There are 8 hidden switches. A switch that is on adds its own fixed numbers to the row, and there is some noise. The rows also spread widely along 8 directions, which tell nothing about the answers.
Known rows, each followed by its switches (1 for on, 0 for off):
-4	2	-11	-9	-14	3	-1	-20	-23	-14	-3	-19	8	9	29	14	29	-26	18	-1	0	-20	9	7	-8	5	-24	9	10	1	-5	-7	-17	2	-20	1 -> 1 0 0 1 0 0 1 0
15	13	-2	-13	9	16	-1	-2	-6	20	2	12	15	5	-19	-7	-16	19	3	32	-10	21	28	15	-18	25	0	3	-3	-6	-6	-3	10	-35	-39	3 -> 0 0 0 0 0 0 0 0
12	11	-4	-8	3	-3	15	9	-13	15	5	-4	-18	5	-11	-17	-11	21	-5	12	-7	-3	-1	-1	-8	8	3	-5	8	-5	17	-2	8	6	2	-7 -> 1 0 1 0 0 1 1 1
2	18	-4	6	-10	11	10	-1	-9	8	16	-11	16	3	-2	-12	-3	6	16	10	17	1	-7	26	-25	-6	1	-36	-17	17	-2	3	14	12	7	2 -> 1 0 1 0 1 0 0 0
1	-3	-2	-3	-9	-7	23	-5	-8	5	6	-18	-19	3	5	8	15	7	-4	-12	2	-14	-12	-2	6	-4	-17	-1	1	-7	18	-13	2	34	14	-19 -> 1 0 1 0 1 0 1 1
19	15	-5	8	11	-11	7	9	-15	7	-6	-12	-20	14	10	-19	6	2	-2	29	-8	-2	-3	-14	3	-16	-3	21	11	-11	0	-5	0	-13	-17	22 -> 1 0 0 0 0 1 0 0
-2	10	-16	-2	-14	12	4	-6	-1	-2	4	-2	22	5	6	0	-3	-8	8	4	-6	0	9	24	-5	2	-6	-3	-6	3	-6	0	-4	-2	-11	7 -> 1 1 0 1 0 0 0 0
-3	0	1	-3	-5	-8	6	10	-3	-2	6	-5	-11	0	-6	4	14	-1	-4	-12	6	-10	-2	-3	-7	-3	1	-18	2	-1	8	-2	-7	16	13	-6 -> 1 0 1 0 0 0 1 0
-9	5	4	-15	-10	5	-12	-2	-14	-6	6	-3	7	-2	-16	-1	13	11	-4	-18	12	11	5	10	-29	-2	15	-45	-15	9	9	9	-8	-22	26	5 -> 0 0 1 1 0 1 1 0
15	5	4	-4	23	11	21	-2	7	21	4	-4	-4	-5	-31	4	6	22	-18	19	-17	8	17	0	-22	27	-7	-1	4	-12	-5	-10	2	-9	-27	-13 -> 1 0 0 0 0 0 0 1
-10	-11	3	-12	-20	-2	-2	-13	-15	-16	-6	-16	-7	2	5	17	28	4	-7	-29	7	-2	-6	7	1	-19	-7	-14	-12	-2	17	-10	1	14	36	-7 -> 0 0 1 0 1 1 0 1
-3	2	-1	-5	-1	-21	-2	11	-14	-12	-7	-10	-16	2	4	1	20	-4	-10	-9	0	-11	0	-18	3	-15	5	-1	9	-5	5	5	-20	-8	13	18 -> 1 0 0 1 0 1 1 0
4	5	-9	5	3	-4	30	11	6	13	10	-12	-2	-4	-11	-1	-2	11	-8	2	-14	-10	-2	-3	-1	5	2	-3	9	-7	5	-1	-8	17	2	-7 -> 1 1 0 1 1 0 1 1
15	12	-12	17	16	-12	25	5	0	-4	-13	-24	-8	5	-10	-2	18	11	-2	0	-21	7	1	-7	14	-17	15	7	6	-31	0	-10	-9	-4	0	12 -> 1 0 0 1 1 1 1 1
-4	-1	5	-10	-5	-15	2	11	-14	-1	7	-6	-8	3	-3	6	9	7	-6	0	3	-2	-1	-7	0	-4	-4	-6	-2	4	9	1	-5	3	13	6 -> 1 0 0 0 1 0 1 0
-7	9	-3	-10	-15	-4	-5	9	-22	-2	5	-2	2	2	12	-9	-4	-8	5	6	8	-21	-2	4	-18	-6	1	-17	8	21	3	13	2	7	12	12 -> 1 0 0 0 0 1 0 0
8	-3	0	-8	6	-7	-7	2	-6	-3	-7	-14	-13	4	-15	6	24	6	-14	1	-10	8	14	-5	-17	9	1	-5	5	-8	-2	-8	-17	-13	3	3 -> 1 1 1 0 0 1 1 1
11	11	-14	4	1	0	16	14	7	14	4	0	0	9	-16	-7	-17	11	4	12	-13	10	11	13	13	5	11	4	1	-19	7	-7	6	-2	-11	-3 -> 0 1 1 0 1 0 1 0
0	8	-16	-28	-18	19	-6	-20	-19	-1	-11	5	24	7	-5	10	-6	12	10	5	-10	16	30	42	0	19	-4	1	-13	-12	10	-9	11	-30	-16	-9 -> 0 0 1 1 1 1 0 1
-3	1	7	-24	5	-15	-4	19	-13	19	4	7	-29	1	-15	2	-1	6	-31	8	-3	-19	11	-21	-21	20	-13	-1	19	8	11	10	-23	-15	0	-1 -> 1 1 1 1 0 1 1 0

New rows. What belongs after each?
0	17	-9	-5	-17	3	3	-2	-24	3	5	-5	7	10	16	-13	-10	4	9	10	6	-5	-6	11	-2	-16	-2	-7	-4	11	9	7	9	-8	6	15 -> 0 0 0 1 1 1 0 0
8	13	-4	-2	8	-9	10	8	-9	5	-1	-5	-9	8	-12	-9	1	14	-8	7	-8	8	3	-4	-1	-5	7	-3	1	-11	7	3	-5	-20	-1	15 -> 1 0 0 1 0 1 1 0
-1	6	-4	0	-6	-22	12	12	-15	-6	0	-10	-24	8	11	-6	7	3	-9	-10	-1	-12	-15	-16	16	-26	-3	6	8	-7	18	2	-8	7	20	14 -> 1 0 0 1 0 1 1 0
5	14	-5	1	-3	6	13	-2	-8	13	8	-9	5	7	-2	-9	-11	14	-9	12	-3	7	-2	11	-7	-12	-5	-6	-6	0	4	2	4	-11	3	11 -> 0 1 0 1 1 1 0 0
-14	-8	5	-6	-1	-4	34	-3	4	5	10	-13	-10	-13	-12	27	20	7	-23	-32	-6	-23	-3	-5	-7	6	-14	-16	3	-8	14	-2	-7	33	21	-30 -> 1 0 0 1 1 0 1 1
-7	-4	-4	6	-5	-8	5	-3	5	-19	-5	-19	-7	-2	-3	16	41	-13	-3	-33	6	-4	-1	-1	0	-15	4	-20	-4	-15	0	-6	-22	11	16	1 -> 1 0 1 1 0 0 1 0
7	1	5	23	18	-14	15	17	17	0	-6	-19	-20	-2	-25	2	31	8	-17	-10	4	14	-7	-12	7	-28	16	-13	-10	-21	-2	-8	-9	1	18	14 -> 1 0 1 0 1 0 0 0
4	9	-9	1	0	5	16	7	5	12	3	3	-7	-1	-8	-8	-9	5	-1	-3	0	-3	0	5	4	-3	4	-6	-1	-11	12	1	1	-1	-5	-4 -> 0 0 1 1 0 0 0 0
-12	2	-7	9	-19	-5	31	-7	-8	-11	7	-17	-12	5	27	6	10	-9	1	-34	0	-28	-24	1	16	-33	-8	-7	8	-11	21	-1	1	40	32	-12 -> 0 0 0 1 0 1 1 0
-11	-4	7	-24	-8	-11	1	-10	-27	0	-2	-8	-12	6	5	26	21	1	-20	-7	-3	-18	11	-7	-7	8	-31	6	7	0	12	-3	-14	-6	5	-5 -> 1 0 0 1 1 1 1 0
25	12	-3	1	13	2	23	-8	-10	11	1	-12	-12	13	-14	-12	-5	37	-8	20	-20	28	4	5	4	-4	-1	13	-7	-25	12	-19	14	-11	-9	1 -> 1 0 0 0 0 1 1 1
6	9	-9	4	-4	2	8	-10	-16	0	-8	-18	-1	13	9	5	13	-8	11	7	-5	-7	7	10	0	-2	-6	2	8	-17	1	-13	3	1	-9	-6 -> 0 0 1 0 1 1 1 0
0	16	-15	4	-9	2	16	1	-8	0	5	-5	5	9	5	-9	-13	4	3	3	-11	-4	0	18	2	-5	0	-2	3	-6	6	1	2	6	4	4 -> 1 1 0 1 0 1 1 0
-5	12	0	-7	3	5	20	4	-8	22	6	0	0	-5	-10	5	-8	8	-13	4	-5	-19	7	3	-18	10	-5	-14	9	1	8	10	3	-3	-2	-12 -> 0 0 0 1 1 1 0 0
5	17	0	14	3	7	24	-5	-10	12	10	-21	8	4	0	-2	5	0	6	9	-3	-13	-4	6	-21	-2	2	-21	9	-5	-3	0	10	15	2	-11 -> 0 0 0 0 1 1 1 0
-8	-2	2	-10	1	-16	1	18	-2	-4	-6	2	-18	-2	-19	12	14	3	-19	-17	-4	-10	11	-8	-4	2	10	-16	7	-11	12	2	-10	2	18	-7 -> 1 0 1 0 0 1 1 0
6	8	-9	9	-2	-10	-4	19	-2	-15	-14	-1	-1	6	-7	-15	1	6	5	-1	-5	22	3	2	18	-30	33	0	-7	-18	4	1	1	-19	13	29 -> 0 0 0 0 0 1 0 0
3	3	12	-17	8	-5	9	13	-4	27	14	12	-22	-1	-21	-7	-19	30	-38	9	-6	4	2	-14	-13	3	-12	-1	2	4	16	8	-4	-23	7	6 -> 0 1 0 1 0 1 0 0
1	4	-12	-4	-11	-4	9	23	6	5	9	8	-7	3	-10	-11	-22	9	1	-1	-4	1	1	7	13	-2	14	-5	2	-8	16	2	3	10	9	-4 -> 0 1 1 0 0 0 1 0
0	8	-5	24	9	-1	26	14	19	10	7	-16	3	-9	-12	-2	7	-6	-10	-7	-5	-11	-5	-6	-7	-12	12	-15	7	-8	-8	6	-13	11	5	5 -> 0 1 0 1 1 0 0 0
-19	-10	1	-18	-15	-14	-7	14	-6	-17	7	-5	0	-16	-5	7	20	-2	-4	-31	9	-17	-4	-11	-19	0	18	-37	2	21	8	16	-24	10	33	6 -> 1 0 0 1 0 0 1 1
5	2	-1	-12	7	-3	18	-3	-2	6	-8	7	-15	8	-18	13	0	23	-21	-5	-24	14	17	1	21	1	-6	20	1	-38	19	-12	-1	-22	-8	-7 -> 0 0 0 1 0 1 1 0
-13	-9	5	-28	-15	-9	-13	2	-12	-3	1	8	-12	2	-1	12	3	11	-29	-15	-1	2	7	-4	-2	-7	-14	2	-5	6	17	7	-13	-20	22	10 -> 0 1 0 1 0 1 0 0
-3	1	-17	6	-2	-10	10	8	9	-16	-14	-6	-5	2	-5	11	22	-13	6	-22	-10	-4	10	5	23	-7	14	2	4	-31	5	-8	-16	6	-2	-2 -> 1 0 1 1 0 0 1 0
1	11	-6	5	-8	7	19	-11	-11	6	-2	-14	-1	9	9	10	10	-7	3	2	0	-15	2	21	-3	-4	-20	-4	0	-10	5	-9	12	20	0	-15 -> 1 0 1 0 1 1 0 0
10	21	-7	0	2	14	29	-9	-10	23	11	-5	-10	9	0	-10	-15	12	-1	10	-6	-12	-1	11	-10	7	-12	-6	9	-15	16	-4	12	4	-11	-19 -> 0 0 1 1 0 1 1 0
-27	-2	-7	-34	-45	-5	-26	-6	-43	-23	8	-1	9	5	38	2	4	-16	15	-20	18	-28	-6	8	-14	-7	-9	-22	4	36	17	18	-10	4	28	9 -> 0 0 0 1 0 1 1 0
6	-3	-7	-7	0	-20	3	12	-6	-5	-10	-12	-31	5	-2	-2	17	3	-19	-9	-9	-7	-2	-21	8	-8	0	10	14	-12	13	-4	-25	-1	12	7 -> 1 1 1 1 0 1 1 1
5	5	6	3	-2	-15	18	4	-13	3	8	-17	-34	11	8	-5	13	7	-13	-8	6	-13	-21	-13	2	-23	-13	-3	4	-5	20	-7	2	23	25	-3 -> 1 0 1 0 0 1 1 0
-1	9	-16	-5	-9	-6	10	16	-10	-8	-4	0	4	-1	0	-7	-7	3	10	-2	-15	-13	7	9	4	5	21	-7	13	-7	8	5	3	15	6	-4 -> 1 0 0 0 0 1 1 1
8	5	-15	7	0	3	9	-14	-6	-12	-15	-21	-3	6	3	3	26	-7	9	-12	-13	0	8	3	6	-5	9	3	8	-29	2	-13	-14	-4	-8	-4 -> 0 0 1 1 0 1 1 1
-10	9	1	-27	-20	-1	9	0	-34	17	16	5	-16	8	27	-5	-16	2	-9	11	8	-37	-11	0	-15	3	-38	2	13	27	23	10	6	12	4	-6 -> 1 0 0 1 0 1 0 0
-7	5	2	5	-8	23	4	-29	-6	-6	10	-23	27	-3	7	11	32	-11	10	-12	11	-1	0	20	-38	-3	-10	-35	-12	9	-15	-2	-6	0	-1	-2 -> 0 0 0 1 0 0 0 0
-11	6	-7	-5	-10	-8	8	23	-1	8	5	4	-4	-5	-16	0	-13	6	-13	-14	-3	-13	3	3	-4	1	17	-25	6	1	14	13	-7	5	27	-4 -> 0 1 1 1 1 1 1 0
-3	-9	-3	-3	5	-6	2	7	15	-10	-12	-9	-8	-9	-37	13	22	13	-25	-33	-17	18	17	-4	-3	-1	28	-20	-2	-27	5	-4	-24	-15	24	-1 -> 0 1 1 1 0 1 1 1
0	6	-7	-3	1	7	10	-16	-12	-3	-9	-10	8	8	3	21	19	-12	0	5	-18	-15	23	14	-12	19	-15	7	15	-20	-7	-9	-2	2	-24	-16 -> 1 0 0 0 0 1 1 0
12	14	-4	4	3	-1	0	7	-11	2	1	-9	-6	8	-5	-16	1	7	7	9	1	8	0	1	-7	-10	17	-13	1	-7	5	-1	1	-11	2	10 -> 0 0 1 0 0 1 1 0
25	8	5	8	24	5	21	-11	-3	15	-3	-22	-20	8	-17	-5	18	19	-12	14	-15	10	5	-12	-13	5	-5	6	9	-28	3	-20	0	-9	-18	-9 -> 0 0 1 0 0 1 1 1
-3	-1	0	-6	-15	-7	7	8	-10	8	3	-4	-22	8	10	2	-5	2	-14	-3	3	-17	-8	-3	7	-15	-18	4	6	2	20	-2	1	17	21	-4 -> 0 1 1 0 1 1 0 0
1	9	-3	-7	-12	-8	7	2	-26	6	6	-13	-19	11	17	-8	3	2	0	1	8	-16	-14	-8	3	-19	-11	-2	6	3	21	0	-2	3	15	4 -> 0 0 1 1 1 1 1 0
-8	-2	-13	-20	-23	-4	0	8	-9	3	-1	10	-1	7	10	12	-14	-5	-2	3	-3	-16	11	20	17	9	-22	15	3	0	14	-4	4	16	-3	-10 -> 1 1 1 0 1 0 0 0
0	2	-5	-22	-7	-9	-8	4	-17	-7	-7	-1	-12	2	-9	-1	8	14	-8	-7	-3	5	8	-1	-3	4	5	-6	-2	-3	16	-1	-12	-17	12	4 -> 1 0 1 1 0 1 1 1
8	2	-11	6	3	-10	10	19	0	2	-7	-14	-26	-4	14	-16	12	-15	5	-1	-1	-28	-11	-27	9	-11	10	7	24	-5	6	2	-19	10	-10	9 -> 0 0 1 1 0 0 0 1
-14	-14	-3	-4	-10	-7	-1	3	13	-23	-13	-2	-5	-2	-14	27	30	-5	-10	-38	1	8	9	12	18	-14	5	-8	-13	-22	7	-10	-6	10	22	-5 -> 1 0 1 0 0 0 0 0
1	7	-4	-2	-11	-12	6	12	-16	6	7	-14	-16	12	6	-9	-2	5	-6	8	6	-10	-10	0	-4	-15	-5	-6	3	7	12	1	0	13	21	5 -> 1 1 1 0 1 1 1 0
5	-9	-1	16	8	-21	19	22	20	-11	-1	-19	-20	-4	-16	2	21	9	-18	-24	-13	6	-10	-21	14	-22	19	-5	3	-20	4	-6	-18	23	28	6 -> 1 1 0 0 0 0 1 1
17	9	-5	14	10	10	27	-23	0	9	1	-23	-14	16	7	0	23	2	3	4	-7	7	-5	-1	7	-9	-20	15	2	-32	5	-24	-4	-1	-24	-8 -> 0 0 1 1 0 0 1 0
9	17	-11	7	-14	7	11	-5	-20	6	15	-21	-2	15	23	-19	-3	-10	14	15	6	-19	-13	12	-20	-9	-14	-11	8	13	3	-1	5	24	4	-2 -> 1 1 1 0 0 1 1 0
5	9	-8	-10	1	-9	15	25	2	17	4	14	-17	5	-24	-7	-27	19	-19	9	-16	-1	10	5	7	10	6	2	7	-15	18	1	6	1	3	-9 -> 1 1 1 0 0 1 1 0
7	-8	4	12	18	-29	12	29	9	-5	-18	-17	-35	-4	-14	2	25	9	-27	-13	-15	-2	-4	-40	23	-31	21	13	14	-26	9	-4	-15	-1	20	16 -> 0 0 0 0 1 1 0 1
-13	-5	9	-7	6	2	14	-8	-2	4	9	-14	-4	-8	-6	26	35	-11	-16	-18	0	-27	8	-11	-33	17	-21	-21	13	2	-4	1	-21	12	-2	-18 -> 1 0 0 1 0 0 1 0
7	7	4	1	5	-3	24	4	1	22	17	-13	-19	7	-15	-3	1	22	-20	4	1	5	-11	-1	-5	-6	-17	-8	-8	-6	14	-8	-3	5	11	-3 -> 1 1 1 1 1 0 1 0
-4	10	2	-9	4	6	8	-3	-11	9	7	-3	7	-2	-16	7	7	7	-10	-1	-5	-6	14	7	-31	16	-1	-26	5	1	-1	6	-7	-12	-1	-6 -> 1 0 0 1 0 1 1 0
7	3	2	-9	6	-5	1	2	-17	6	0	-14	-21	0	-1	-8	16	6	-9	2	-1	-11	-1	-22	-19	5	0	-9	15	1	8	1	-16	-10	0	2 -> 0 0 1 1 0 1 1 1
2	11	16	-6	15	-4	25	2	-14	27	16	-8	-19	0	-21	4	3	27	-31	8	-3	-7	-3	-13	-26	5	-18	-16	3	2	14	3	-1	-6	11	-6 -> 1 0 0 1 1 1 1 0
-2	12	-1	7	-6	13	29	-13	-8	13	23	-17	5	0	12	-5	6	-4	8	-2	5	-23	-14	3	-25	0	-14	-24	9	8	2	1	0	25	-2	-15 -> 0 0 0 1 0 0 1 0
-1	1	-4	-10	-3	-11	-3	9	-11	-5	-11	-5	-6	-3	-6	-1	7	9	-9	-5	-6	2	6	-7	5	-10	14	1	2	-5	9	4	-10	-19	9	17 -> 0 0 0 1 1 1 0 1
-13	-7	0	-18	0	-7	-17	14	4	-11	-22	12	6	-9	-38	29	18	3	-16	-23	-8	10	36	11	0	8	24	-17	-6	-20	3	2	-10	-26	12	-1 -> 0 0 1 0 1 1 0 0
0	1	-1	18	1	-17	22	15	3	-4	3	-24	-29	2	10	-2	27	-17	-3	-17	6	-29	-20	-22	6	-22	-1	-6	17	-10	5	-5	-14	38	15	-3 -> 1 0 1 0 0 0 1 0
12	17	5	-1	10	1	27	2	-13	31	19	-8	-21	9	-6	-15	-13	23	-23	26	-7	-6	-8	-11	-22	4	-24	1	9	3	11	1	1	-4	-6	0 -> 1 1 0 1 0 1 1 0
-2	1	13	0	6	-23	11	16	-10	11	3	-17	-45	2	0	-3	21	6	-31	-8	13	-22	-23	-32	-2	-29	-16	-6	5	6	19	5	-13	6	30	12 -> 1 0 1 1 1 1 0 0
10	4	4	-8	2	0	2	-12	-23	2	3	-20	-11	7	4	-8	19	13	-5	6	-2	6	-2	-15	-19	-5	-5	-4	5	2	4	-4	-11	-20	-1	11 -> 0 0 0 1 0 1 1 1
1	3	-7	-5	1	-13	1	18	-3	-1	-7	-7	-2	-4	-15	-2	3	8	-16	2	-11	1	9	-5	-4	-3	15	-6	2	1	0	7	-15	-15	11	18 -> 1 1 0 1 1 1 0 1
1	16	-10	-4	5	-1	-3	10	-8	-4	-7	2	16	-3	-20	-1	4	1	4	5	-12	5	24	11	-18	14	25	-21	5	-9	-9	10	-12	-28	-10	12 -> 1 0 0 1 0 1 1 0
7	16	-7	-11	4	-3	6	11	-17	11	3	-3	6	0	-17	-11	-9	21	0	18	-11	2	13	3	-17	17	15	-14	4	2	5	7	-3	-22	-5	8 -> 1 0 0 1 1 1 1 1
4	5	2	-1	-2	-10	10	3	-9	2	8	-13	-27	13	-3	-7	9	14	-22	-7	3	7	-13	-8	0	-23	-9	-6	-6	-5	16	-5	-11	-1	25	11 -> 1 1 1 1 0 1 1 0
